The groups are shells around one centre, one inside the other: the same stretched ball of 5 dimensions in 6 sizes.
Some rows, each with its group after it:
  8 -22 -20 -36 -20  -7   3  44 -25  56  31  -8  58  52  21 -51  14   0 -> (4)
 19 -63 -37 -32 -17  -5   5  48 -20  77  31   5  89  72  15 -86   6  13 -> (1)
-35  89  13 -51   4 -21  27   0 -53 -43  -8 -27 -46 -10  -9   9  22 -50 -> (5)
 24   3  10 -42 -17  -8  -9 -11 -40   9  41  24  11  -7  29  44   9 -23 -> (0)
-20  29  -1 -51 -18  -6  14  22 -38   5   1 -25  15  29  14 -19  23 -18 -> (3)
-26  78  27 -64 -16  -5  17 -19 -58 -48  -6 -24 -43 -23  13  49  25 -41 -> (5)
 13 -61 -39 -32 -18  -5   7  55 -18  79  28  -1  92  79  14 -94   8  15 -> (0)
-10   3  -3 -51 -26  -1   7  21 -33  19   6 -15  36  37  23 -18  21  -7 -> (0)
 -7 -11 -28 -53   2  -5  37  -3 -51   2 -11  -5  20  24 -24 -71  -1 -12 -> (1)
-21   7 -15 -61 -15   2  31   9 -48   1 -17 -27  20  31  -5 -54  13  -8 -> (5)
-22  68  19 -61  -6  -9  22 -27 -59 -51  -9 -12 -42 -25  -1  36  17 -43 -> (2)
 32 -60 -24 -34 -23  -2  -6  31 -23  69  44  17  78  50  28 -43   5   9 -> (3)
  7   7  12 -52 -34   3  -7   7 -36  16  26  -4  24  14  41  30  21 -11 -> (0)
 -8  -4 -24 -51  -3  -6  32   9 -48  10  -3 -13  22  27 -15 -67   3 -11 -> (2)
 35 -39  -9 -32 -19  -8 -13  14 -26  49  50  31  55  27  32   1   5  -6 -> (0)
-24  81  23 -47 -10 -18   7   7 -43 -26  11 -20 -31  -6  18  41  28 -45 -> (1)
-32  87  22 -63  -1 -12  28 -30 -63 -65 -18 -19 -58 -30  -7  39  19 -51 -> (5)
 18 -19 -10 -31 -23  -9 -10  42 -21  58  47   3  56  44  35 -20  16  -4 -> (4)
  3  17  -6 -44  -4 -12  15   6 -45   6  21  -2   4   7   1 -16   7 -24 -> (4)
 29 -13   4 -35 -20  -8 -14   8 -31  32  50  24  34  11  36  27  10 -15 -> (1)
-31  61   7 -63   1 -10  34 -26 -61 -52 -25 -17 -36 -13 -16   4  14 -40 -> (1)
-16  -4 -31 -46   5 -12  36  18 -42  12 -11 -13  29  42 -23 -86   4 -13 -> (3)
  9 -41 -25 -29 -17 -11  -1  49 -15  64  29   5  79  69  22 -60  14   3 -> (0)
  1 -24 -16 -41 -21  -5   4  32 -25  42  17  -3  59  53  21 -41  16  -1 -> (4)
 20  17   9 -38 -13 -13  -6   0 -39  11  44  16   5  -6  25  34  10 -27 -> (0)
 10  -5  -7 -49 -20  -1   8  11 -41  24  24  -5  26  18  17 -17  10  -9 -> (2)
-31  57   4 -66  -1  -7  38 -26 -64 -51 -27 -21 -36 -13 -18  -5  12 -37 -> (3)
-29  23 -17 -54   3 -11  38   4 -49 -15 -24 -19   5  26 -22 -58  10 -23 -> (3)
  3  -1  -5 -53  -8  -5  17 -19 -49  -9   3  11  11   5   0  -4   4 -20 -> (2)
 -6  62  19 -38 -10 -20  -3  15 -37  -5  32  -7 -17  -3  25  41  24 -41 -> (1)
 19 -33 -17 -43  -9  -6  10  -2 -39  24  20  21  41  22   6 -27   0  -8 -> (4)
 -9  59  22 -45 -10 -16   2  -3 -43 -21  19  -2 -22 -11  20  49  22 -41 -> (2)
-25  18 -17 -50   0 -12  32  11 -44  -5 -16 -17  13  32 -15 -56  12 -21 -> (2)
 -5  40   9 -35 -13 -19  -3  29 -29  15  32  -8   8  19  26  14  24 -30 -> (4)
 24 -33 -13 -38 -11  -8   1   3 -33  30  30  27  44  23  14 -14   2  -9 -> (1)
 23 -35 -12 -32 -25  -7 -12  37 -20  62  45  11  67  48  36 -21  14   1 -> (2)
-12   6  -2 -57 -25   2  13   9 -40   7  -1 -16  26  28  17 -15  19  -9 -> (5)
 19 -46 -29 -45 -12  -1  16  10 -40  39  20   9  52  34   1 -61  -3   3 -> (5)
-25  59  15 -58  -8 -10  20 -17 -52 -40 -12 -13 -27  -8   2  25  20 -38 -> (3)
  7  19  13 -40 -20 -11 -10   8 -32  10  32  10  16  11  34  37  20 -25 -> (4)
  3  17   6 -35 -12 -17  -4  14 -30  12  28  10  19  18  24  18  18 -26 -> (3)
-17  17 -17 -40   7 -20  26  15 -39   1  -3  -5  14  30 -15 -51  10 -26 -> (5)

New rows. What belongs after each?
-25  76  25 -56 -16 -10  10  -5 -49 -35   1 -22 -32 -11  18  45  28 -41 -> (1)
  0  31   4 -32  -1 -24   2  13 -33   5  28   9   4  10  12  11  15 -35 -> (0)
 -9  51  19 -57 -10  -8  12 -26 -54 -37   4   0 -28 -22  10  46  15 -39 -> (2)
-35  44  -6 -63  -7  -4  37   1 -54 -25 -26 -35 -11  15 -13 -38  17 -24 -> (5)
 10 -31 -17 -39 -25  -3  -1  38 -23  54  28  -2  66  54  28 -41  15   4 -> (2)
  0  -9  -9 -39 -20  -8   1  30 -26  34  20  -2  48  45  23 -24  18  -8 -> (2)
 -8   7 -16 -40 -12 -11  14  39 -32  32  16 -19  34  43   9 -51  17 -11 -> (2)
 16 -12 -17 -33  -4 -15   8  22 -34  36  35   9  33  26   7 -36   4 -14 -> (0)
-30  32 -19 -50  10 -17  41   9 -49 -15 -20 -21  -2  24 -28 -65   9 -28 -> (5)
-28  47 -10 -53  12 -17  41  -9 -57 -34 -20 -16 -24   2 -29 -38   7 -37 -> (0)
  9 -43 -35 -29  -7 -14  10  46 -21  61  24   5  73  67   5 -84   7   2 -> (1)
-16   9 -15 -44 -14  -9  17  38 -31  27   6 -24  35  48   8 -54  19 -10 -> (3)
-23  42  -6 -62   6  -9  41 -24 -64 -41 -22 -15 -28  -9 -27 -24   5 -34 -> (5)
  1 -43 -39 -44  -9  -3  25  31 -34  46   5  -9  63  59  -7 -99   3   6 -> (3)
 -2  61  26 -58 -19  -5   5 -19 -55 -29  20  -9 -35 -30  23  62  19 -37 -> (0)
 -9  23  -5 -36 -12 -16   6  39 -28  26  22 -14  25  37  17 -24  22 -20 -> (2)
-25  22  -9 -60  -8  -4  32  -3 -50 -16 -21 -20   5  20 -10 -38  13 -19 -> (2)
 -9  51  10 -32  -7 -24  -2  29 -29   8  30  -7   0  16  21  15  25 -37 -> (0)
  9 -36 -24 -31 -21  -8  -1  55 -17  69  33  -4  77  69  25 -62  16   5 -> (5)
-32  83  19 -49  -2 -20  17   1 -46 -38  -3 -20 -36  -6   4  28  26 -48 -> (0)
-19  49  16 -69 -17   1  22 -29 -60 -43 -13 -15 -27 -17   6  31  17 -31 -> (5)
 22 -45 -24 -29 -18  -9  -4  42 -20  67  41  11  73  56  24 -50   9   3 -> (2)
  6   3   4 -44 -30  -3  -6  24 -30  30  30  -6  35  29  37   7  22 -10 -> (4)
 17 -57 -37 -27 -13 -11   4  52 -17  76  34   7  86  72  13 -85   6   9 -> (5)
  8 -54 -34 -46 -14   1  19  18 -34  43   6   4  68  54   0 -79   2   9 -> (2)
-30  19 -21 -52   3 -12  39  10 -46  -9 -25 -21  11  34 -24 -70  11 -20 -> (5)
-19  68  15 -41 -11 -19   5  25 -36  -5  20 -22 -14   9  20  20  28 -38 -> (5)
-14   6 -13 -64 -16   5  30   0 -53  -1 -11 -24  14  20  -4 -45  10  -9 -> (0)
-28  90  17 -48   1 -22  20   2 -51 -37   3 -23 -46 -14   0  24  23 -51 -> (5)
-20  35   5 -63 -16   0  23 -11 -53 -25 -13 -18  -8   3   4   1  17 -23 -> (2)
  5  36  20 -40 -13 -16  -8  -4 -37  -7  30  14  -4  -6  29  56  19 -36 -> (0)
  2 -17 -14 -57 -24   6  16   8 -44  21   6 -11  37  29  12 -36  10   0 -> (3)
 21 -40  -9 -45 -32   4  -7  17 -29  47  32  10  62  38  36 -12  12   5 -> (3)
-15  23  -3 -48  -4 -13  18   0 -42 -11  -4  -2   7  17  -1 -12  14 -27 -> (4)
-21   9 -21 -58  -3  -4  38   4 -51  -6 -20 -21  13  27 -19 -66   7 -14 -> (2)
 -8  23 -10 -37   5 -21  18  12 -39   3  11   1   7  18  -6 -27  10 -30 -> (3)
  8 -36 -31 -29 -13 -12   5  56 -18  69  30  -4  75  70  14 -79  12   4 -> (5)
  0  -6 -19 -29  -7 -18   6  45 -23  44  27  -4  47  51  11 -51  15 -12 -> (4)
 -4  28  16 -47 -23  -8  -5   5 -35  -1  19   1  11  11  33  38  24 -25 -> (0)
 -3 -28 -26 -51 -20   3  20  26 -37  37   4 -16  54  50   6 -71  10   6 -> (1)
 17 -22  -8 -32 -28  -7 -13  45 -18  61  46   2  63  49  41 -17  19  -1 -> (1)
 11 -41 -32 -29  -7 -14   8  42 -22  59  27   8  70  61   7 -74   6   0 -> (3)
 -6   5 -20 -47   4 -12  30   1 -48   0   0  -3  11  17 -18 -50   2 -21 -> (4)
-35  68  -1 -47   6 -21  30  13 -47 -24 -10 -28 -24  11 -14 -25  20 -41 -> (5)
 18 -30  -7 -39 -21  -5  -6  13 -27  36  30  19  53  33  28  -5  11  -5 -> (4)
